The rows of a group lie close to one hidden flat surface of 13 dimensions, which passes through zero. Surfaces can cross.
Known rows, each followed by its group:
 -3 -21 -22 -18  20  17 -11 -61   9   4 -20   7  -9 -50  24 -31  -9  35 -10  34 -13 : Dani
 15 -25  -2 -11 -49 -13   1  38  56 -18  34  22  -8 -11 -26  23  26 -41 -17  21 -24 : dogo
  6   9  25 -39  -3  18 -22 -31  -7  11  24 -35 -19  17 -17  -4 -15 -11  -5   0   0 : mip
-54  10   8  33 -15 -56 -11   6 -34 -44 -25 -12 -18  14  32  20  15 -39  -7 -17   6 : buz
  5  -5 -13  13  10   0  -5 -30  -7  18  13   9  14 -36   3 -14 -29 -11   7   9   2 : dogo
 11  -3  -4  -5  13  -3  -4  -9   0 -14 -13 -29  23  -5  13  -2  25   9   7  10  18 : Zopab
 32  12 -21  -2   1  -2  -4 -32   7  29  25 -26  37 -55   2 -33 -11 -17   0  14  10 : buz
  8   6 -14   9  20 -10 -41 -47   7 -19  -5 -25   3 -10   5 -11  13 -10  27  -9 -15 : buz
-19  -5   0  -4  -4  11   2 -19  -9  15  -7  30  -9   5   0  -8 -31   9 -17   2 -40 : Dani
-39   3  22  35 -16 -11 -13 -10  30   6   9  18   5  -3  59  17  26 -36  23   1 -16 : Dani
 -8  11  -8  24  25   7  13  -9  12  24  -6  -5  -3   5   3  40  10  -1  12 -20 -27 : Zopab
 27  45  40 -32   8  -8   4   3  -7 -38  26 -24 -28  18 -31  47  21   5 -30 -39 -32 : mip
 12 -29  -6  -9  37  55   0 -23   1  18   8 -18   4  18 -18  24 -32  22  24  -2 -21 : Dani
-17   0 -15  16  -4 -28  26  13  -4  27 -14  15   0 -20 -17 -19  -3  -7  -8  18   9 : mip
-14  29  21  17  26 -11   2 -15 -18  40 -18 -25  40  10  -6 -14   3 -15  41  -1   5 : Dani
 21 -26   5 -22  -3  18 -19  -2  -9   4  -5   3  28  46  59  17 -11  27  -3 -10 -16 : dogo
 29  17 -17  -3 -21   2 -25  -2  13 -11  10  -7  22  -6  16 -33  14  -3   0 -17  -8 : dogo
 -1  24   4 -17  -1 -13   1  -8 -52   9 -10 -34   9 -20 -28 -15 -33 -16 -13 -18  30 : buz
  8   5  -1 -13  -9   5  -3 -20  -1  27  13  23   8   5  -3 -31 -24  -5 -22  26 -18 : buz
  0  67  26  -7 -14  -4 -20 -12 -46  -1   0 -12  20   3   0 -56 -18 -13  -8 -28  22 : buz
 -7  -4 -24 -13   2  34 -22 -49  44   0   0  19 -52 -13  49 -15  20  37 -28   7 -23 : Zopab
  7 -21  21   6  -3  38  14  28  -6   5   7  10  40  30  10  20 -20   8  17  -6 -14 : Dani
  4 -13  11  -6 -31 -36  31  20  19  19  46   7 -15 -28  12   6   6   1 -21  12 -24 : dogo
 10 -22 -14  27   8   5 -29  -6  29  -6  18  -4  20  10  24  -6  15 -17  40  17  17 : buz
 -4   0  13  27 -10  22  11  42 -18 -28  -3  28  31  19 -27  13 -23 -13  13 -15 -13 : mip
 14  -3   0   6  13 -21  16   4 -16   7  10  -1  14 -15  -3 -43 -12  21   7  31  33 : Zopab
-28  -3   0   8  -2 -23  13   6 -22  -7  -9  -6 -22  -9  11  10 -11  -1 -13  -6  10 : buz
 11 -16   4  -1 -28   7 -12  18  -3   2  11   6  35  -8  34  12 -16 -25   4  -8   9 : Dani
 27 -17 -31  18   0 -28   1  18  15 -18  24 -12   0 -16 -15  35  14 -20  -1 -10  -9 : mip
  0  65   4  38  34   5  19   6 -18  27  51  -4 -40  40 -50 -27 -22   8  11 -39   0 : dogo
 10  20  25  -7 -16   5  -9   9  27 -21 -26  19  38  -4   5  13  43  -8   7  -2 -25 : buz
 -6 -14 -25  12  -7  15   3  24   6  35   5 -21   2   8  30  16  -7 -13  13 -23  35 : dogo
-21 -36 -47 -16  -8  11 -15 -37  -4  -6  -8 -18 -42  24  -5   4 -19   1 -45   6 -41 : buz
 -4   3  -7  25  13 -11  -4 -15   5  19  59 -18 -20  16   3 -23 -15 -15  11  15  10 : dogo
 33   4 -17 -27   1  19 -21  -5  13  27 -10  -5   7   8 -16  29  -2   7  15 -52 -41 : mip
-15   0   8 -45   0 -14 -29 -39  -8  27 -39   5 -30  21  -5  26   0 -17 -22   1  -7 : mip
 18 -10  -4 -28   4  40 -15  -8   8  13   1  20 -15  12 -30 -31 -19  25   5  12  19 : buz
 13  21   2  -6  -6 -27  -8  13   3   4   3 -18  -5   6  21 -10  26   5   9 -23  17 : dogo
 -6   7 -33  24 -20 -13 -19 -12  14 -15   7   3  -5 -13  40 -37  16  -1  -9 -16 -29 : mip
  4   5   7   4 -13   0   0  -3  11 -22   3  14   7  -6  23 -11  13  18  -9  -3 -40 : mip
 33  25  29 -23  29  25  31   8  -6 -21  -5  25  -7 -11 -34  29  -1  57 -14 -20 -20 : mip
 14 -24 -12  -5   5   2 -10  -9   4   6  21   3 -10   3 -25  32 -18 -22  -5  14   2 : Dani
 -8   2  -4  26  -2  -9   3   0 -10  -6  45  -7 -17   7   9 -52 -21  20   8  -2 -13 : Zopab
 32 -46 -32 -12  39   0  -4 -10   4  25   3  16 -23   5 -36  37 -23  20  14  16  11 : Zopab
-27   0  -7  -1 -14 -12  -7   3 -15   1 -18   8 -16  40  -8  -5  -8 -16 -23   9 -11 : Dani
 -9  -2  10  12  44  19   6  -4 -14   1 -30  25 -10  18   9  55  -5  18  11 -12  21 : mip
 -9  -1  -3  39   9 -32  11   2  16 -18  12 -21  16 -28  20  23  33 -32  10  19  16 : buz
-30 -26  -5  19  -6  -6   1  13  20 -17  17 -29 -15   8   5 -24  22  -8  20  31  15 : Zopab
  3 -11 -19  -6 -18  -3  -1  26 -28 -46  11  -8 -16  42 -43  39 -21 -36 -53  -1   2 : mip
  6 -16 -13 -15 -20  27   8   5  13   6  15  12 -15 -22  23  -6 -11  16 -25   1  13 : Zopab
-23  18   4  -1  12  13 -12 -44   5  24  -2   3 -24  21  38  -4  -1  18  -7 -15 -35 : mip
  1  -1   1  26  -5  10  -7  16  10 -16   7  38  29  16  -1 -21   1 -33  -4  50  44 : dogo
 10  22 -37 -33 -22  51  -6 -15  -8  21   3 -24 -28 -15 -10 -20 -28   9 -43 -44  -5 : buz
  6 -14  -6 -27 -15  62   3  14  26  17 -24  18  -2  -7  35 -14   3  51   3 -15  12 : dogo
 -6  11   9  29  13  -6  24  43 -23 -30 -34  27  19  10   6  48   6   1  -5 -16  37 : Dani
  1  10   3  11  -1   3  -5   6   2  15   3 -14  12   5  34 -20   9   7  24 -15  23 : dogo
-11  30  26 -27  -9 -14   3  -1 -16 -13 -33 -12 -11 -13  18  -8  23  25  -9 -31  -8 : Dani
  1 -27 -34  -2 -19  37 -13   4  35   8  -7   1   0 -16  16  39   5 -28  -8  -8   8 : buz
-16 -40   1   4  -3  -5  15 -13  -7  -3  11  -3  15 -25  14  23 -21 -20 -17  43  -4 : Dani
-20 -25 -10  27 -40  -2  -8  10  41  10  51  10  -1   7  16   6   1 -57  -2  23 -29 : dogo
 19   6 -19  19  18   5  18  13   6  15  49 -33 -20 -22 -40   9 -13  -1  20 -31   3 : Zopab
 22  29   6 -11   8  -5   5 -10  11  25 -34  -1  36 -47  10 -15  26  28  24 -28 -18 : Zopab
  2 -11  -9   2  -6   4  22   0   2   1  41 -21 -15 -27  -3 -17 -14  11 -13   7 -10 : Dani
 18  23   4   4   7  32   5  15  12  -9   9  18   3   1 -19 -33   3  19   9   2  20 : dogo
-21 -33  -5  24  28   3  21 -18 -21  24  -7   5  13   5   4   2 -35  15  17  22 -20 : Zopab
  9  -5  -4 -23   6 -14   2   4  -1   1 -41  19  -2 -12   4  11  15  20  -7   8  24 : mip
 10 -17   4   9   7  19   1  21  10   0  25   5  -6  29 -15   2 -10   7  26   1   9 : Zopab
 -2 -24 -17  -4  14  28 -19 -30  -9  21 -16  -8  12   5   9  22 -28  -4  13  -9 -12 : Dani
 20   9   7 -14  -3 -17   1   2 -10  12 -37  53  36   9  47  -4   6  23 -25  11   9 : Zopab
 -4  -5  -8   8   4  -2 -14  -6  10 -24  11 -28 -14   9   8  -4  18   2   9  -8 -13 : Zopab

New rows. What belongs after each?
 18  14  23 -34 -34 -20 -45 -16  23 -17  36 -45  -7  12  14 -20  34 -27   1  -1 -12 : mip
 20 -25  16  -4 -14 -26  -4  16  15  -2  29  -9  19  15  12  31  11 -16  14   9 -21 : dogo
-12  27   8  -8 -10 -24 -12 -12  -7  14 -17   0  -2   8   1 -30   9  -6   0  -2  -5 : Dani
 -5   8 -25   1 -11 -32 -29 -25 -31  -1   4 -23   2  16   9 -43 -19 -31 -21  12  23 : Zopab
-11 -39 -19 -15 -21 -15 -26  -1  15  13 -21  32 -19  12   2 -15  -1 -14  -5  37  22 : Zopab
 11 -15 -19 -13  -2   3 -16 -13  -6  27  -3   4  -6 -18 -30   0 -32  -3  17 -19 -11 : Zopab
 25   5 -16 -15  -5 -11 -12  33   1 -15 -44  -2  29  53 -38 -15  31  -2   9   5  14 : Dani
-33  11   5   7 -16  -4  -4 -26  -4 -18 -26  -8   4 -16  15 -20   9  -4  -7  -9 -50 : dogo
-34   3   8  12  23 -39   3 -33 -27 -20 -14  -3 -14  15  -9  -4   1 -17 -21  44  -4 : Zopab
 21   8 -16 -17 -14 -22   6  26   5  14  -4 -10  -6 -32 -44  37   5 -32  -9 -23  22 : Zopab
  2  27   4  16  -8  -5 -20   2  11 -41   1 -13  19   1 -14 -39  29 -22  12  13  10 : dogo
  1 -17 -21   1  27  21  24 -29 -13  13   0 -11   9 -32  27  -3 -21  25 -26  29  19 : Zopab
  1  22  -4  13 -15  27  -1  26  23  -2  30  -8 -14  36  -4 -22  18   1   8 -24 -11 : dogo
 11 -16   6   3  10 -25  45  36 -29 -29  10 -60  19  -8 -13  14   7  13  -6   8  19 : dogo
 22  11   8 -13 -22  13 -17  12  11 -10  42 -50  14  20   4 -25  10 -13   7 -10   2 : mip
  1 -20  22 -20 -40 -17 -17  18  28   8 -22  42  22  11  57  27  28 -14  -3  13  -3 : dogo
 14   6 -33  -5  14 -18 -41 -23  15  -2 -53  16   4  -5  -6   3  29 -10  14  -5  14 : Dani
 18  -7 -25  -9 -27 -29  24  23   5 -18  22  -1 -15 -49 -30   4  -2  -2 -36  -8 -25 : Dani
 -1 -29 -20   4  12  -5   1 -15   3  -1  -5   9 -15   0  17  33  -5  22 -10  -4 -37 : Zopab
-12  15 -18 -14 -23  10 -28   9 -18 -13 -38  21 -23  44  20 -21  -2  14 -24 -31   9 : Dani
-31 -27  31  -5  -4  -4   5   5 -14  -7 -14   1   7  -7 -44 -19 -23  -8  34  29 -13 : Zopab
  8  -9  -7 -10   8  26   0 -12   9   3 -17  -5  24  -7  38   4   8  19  -3  12  15 : Zopab
  5 -10 -47  26 -15 -13  -1  16  14  -7  -3  18   9 -15   1 -14   6 -14  -9   2  -3 : Dani
-13 -38 -23   9 -17 -18 -27 -10 -30 -20   7 -22   9  32  32 -32 -28 -15  -2  14  -3 : Zopab
 -9  28  49 -27 -21 -33 -41 -23 -12  -2 -17   3   4 -19  57  -2  16 -27   3  -6  39 : Dani
 16 -37  12  -7   0 -27  32  34  -9 -25   5   8   5 -29 -15   2  -9  34   5  18  -2 : Zopab
 -3  25  12 -27  11 -27 -30 -41 -24   8 -13 -14 -24 -10   5 -22  -1 -13 -10   9  47 : Dani
 12 -25 -37  -5   7  18  -5 -12  18   4  -5 -25  -4  -2 -15   0   1  11   4  -1 -23 : Dani
-11  -5 -12  15  21  16  21  23  19 -21  -5 -18 -35  -5 -22  55  26   0   1 -13  23 : buz
-19  25  21   8   7  28  15   2  12  33   0  25 -12   3 -29  20  -5 -14   9 -13 -14 : Zopab
 13  -8  27  15  17  21  13 -14  -7  32  50  23  23  19  34 -19 -40  28  17  14 -24 : dogo
 21 -14 -31  -3  -5  -4  13  -1  23  45   9  10   7 -15 -31   7  -9   6   1 -10 -57 : mip
 20  -4 -11  -3  -7 -31 -16   7  -3  -4 -16  13  14  12  17  11  12   7   5 -23 -24 : Zopab
 -3 -15 -40   4  10  30   0  -1 -15  -5   2 -34 -20  12  11 -14 -16  19 -11 -11  31 : Dani
 -6   4   8  -4  -2   1  -5 -21   3 -40 -12 -17   7  -4  58 -12  34  31 -20   2 -24 : Zopab
-26   4  14   5  -6  10  -5 -25  -8   2  -3  37  -6  18  31 -35 -17  24 -11  13 -34 : Zopab
 20 -11  16 -12 -23 -24  -3  42 -18   4 -15  32  30  16 -19  15 -13  -7  15 -16  -4 : Zopab
  9  15  24  13  -7 -16 -31 -27  14  19  33  71  13  30  36 -34  -7 -15  -3  37 -15 : dogo
 24  10  51 -52  10  14 -22  -7  16  23 -42  17  14  29   6  46  27  24  26 -19 -19 : mip
  2 -28  -2  12   3   5  21  36  13 -22  41  -3 -25  18  -8  21  -1   3  -9  21  25 : Zopab
-18  10 -15  18 -31 -20  13  16  16   1  19 -14  -7 -24  10 -22  15 -28 -18  -3  -5 : dogo
 22  -2  17 -35 -16 -11 -30 -11 -17 -47   1  -3   1   5   5 -34   0  20  -7   6  -1 : Zopab
 -4 -13 -11  -1  36  10   9 -16  -2 -14 -37  27 -12  17 -28   9   6  26 -11  37   1 : Dani
 30  24 -16   1   2  -5 -25  -9  20   9  11  23 -13 -30 -13  -4   4  -2  11 -32  -1 : Dani
 25   6  -6  11  11   7   4  -6   5  -8  38 -34   2 -36 -15   8  -6   4  21 -31 -17 : mip
  1 -17 -25  40  17   4   4   1  37 -12  42 -31   4  -7  17  -8  28 -16  16  38  38 : buz
 15   7 -21 -22 -26 -13 -28  -1   9  18  -3  13 -11  29 -38  -9  -3 -23  -6 -21 -39 : Dani
 -5  -3  12   3  37   5  -6 -28  19  -7   3  -2 -29   5 -24  -6  12  29  35   6 -29 : Zopab
 17 -15 -25  16  30  -8   4  22  -1 -14  17 -65  -5   8 -54  14   9 -19  30   6  47 : buz
  5 -15   0  -2  -8  30 -13   4   8 -18   9  10  -8  -7  45   9  -4  14   0  -8  20 : Dani
 -8   9  -1 -10   1  21 -24 -15  28   3 -15 -21 -12   2 -13  -2  30 -24  15   5  20 : Zopab
-13  25  15  -6  -2 -17  -9 -12 -22  16 -17  20  -6  20 -10 -20 -13  -7 -13   7   1 : Dani
  6 -10   4   1  16  15   0  -2  -9  17  20  11  -3  47 -19  -8 -25   2   1  24   6 : buz
 17 -18  13  -4   9  18   3  18   4 -26 -26 -10  32  -9  20  56  19  13  18 -18  10 : Dani
 27   4 -34   2  30   2   0 -27  12   6  11 -16 -22 -14  18  29  10  23 -20 -21 -11 : Zopab
 11  23 -10  23   5  -6   8   9   7  -7  38  -9 -13  17  23 -14  13   7 -14  -5  20 : Zopab
 -5   9  -5  -5   8  -8   1  -5 -10  -4  13 -37 -33 -13  -9  18  -4  -3  -9 -24   9 : Dani
  6 -19  15  -4  -8 -53 -13  21 -13 -33  -5  22  -9  30 -27  16   6   0  16 -11 -40 : Zopab
-22  -3  -9  33   8   3   8  13  15  45   2   4   8  17  -7  -7  -5 -14  42  -6  -2 : Zopab
-10  15 -20  -2  -5 -25   1 -23   5 -16  16 -44 -41 -36 -18 -43  14   2 -16   2 -11 : dogo
 -8  13   4  17 -13   5   6  25   7   1  19   2  -4  26   6   5   8 -20  -8  -4  16 : Zopab
  0 -36 -12 -17  11 -16  -9 -22  -9 -20 -36 -35  29 -18 -29  12   8 -27   3  48  16 : buz
-10  17  18  20  -3 -18   0   7 -20   3  12  21   0  34  -9 -12 -16  -7   7 -15 -21 : Zopab
  8 -13   0 -16   5  10 -25 -23  -1 -37 -20  20  -3 -18  17   7  -1  16  -5  -1  -1 : mip
 10  13  19   8  -4 -56  34  44  -4  -2  16  31 -17 -14 -43   1   7   3  -2   5   6 : Zopab
 -4  -6  30  19  27  -3  32   4 -26 -25  20 -21  19  -5 -14 -22 -13  35  30  17 -10 : Zopab
 -1   7   2  -7  -6  -9 -26   6   2   5  -3 -23   0   5 -47 -14   7 -40  29  -3  27 : Zopab
-11   3  10  -9  -4  -4  26   5   3  -2 -21  -5   9 -43  -8  14  14  -1 -12   8  -2 : Zopab
 17  38   2   1  11 -62  -6 -26 -62 -23  -4  -2  20   5   4 -12 -14  -2 -37 -12 -16 : Zopab
  2  56  21  10  24 -15  -9 -23 -18  -8   3  -6  -3  26 -21  14  10 -15  -9 -24 -15 : Zopab
 -7  43  -1  -7   9 -35   4   0 -25  28 -17 -20 -30  -2  20 -10  11  24  -4 -48  21 : dogo
 19  16  -1  23  -2 -27 -13   9  10   3  43   2  13  11  -1 -20   8 -32   9  14  22 : dogo
  4 -35   3 -13 -18  25   2  12  29 -15   7 -19  10  -6  25  -8  15  14  11  17   0 : dogo
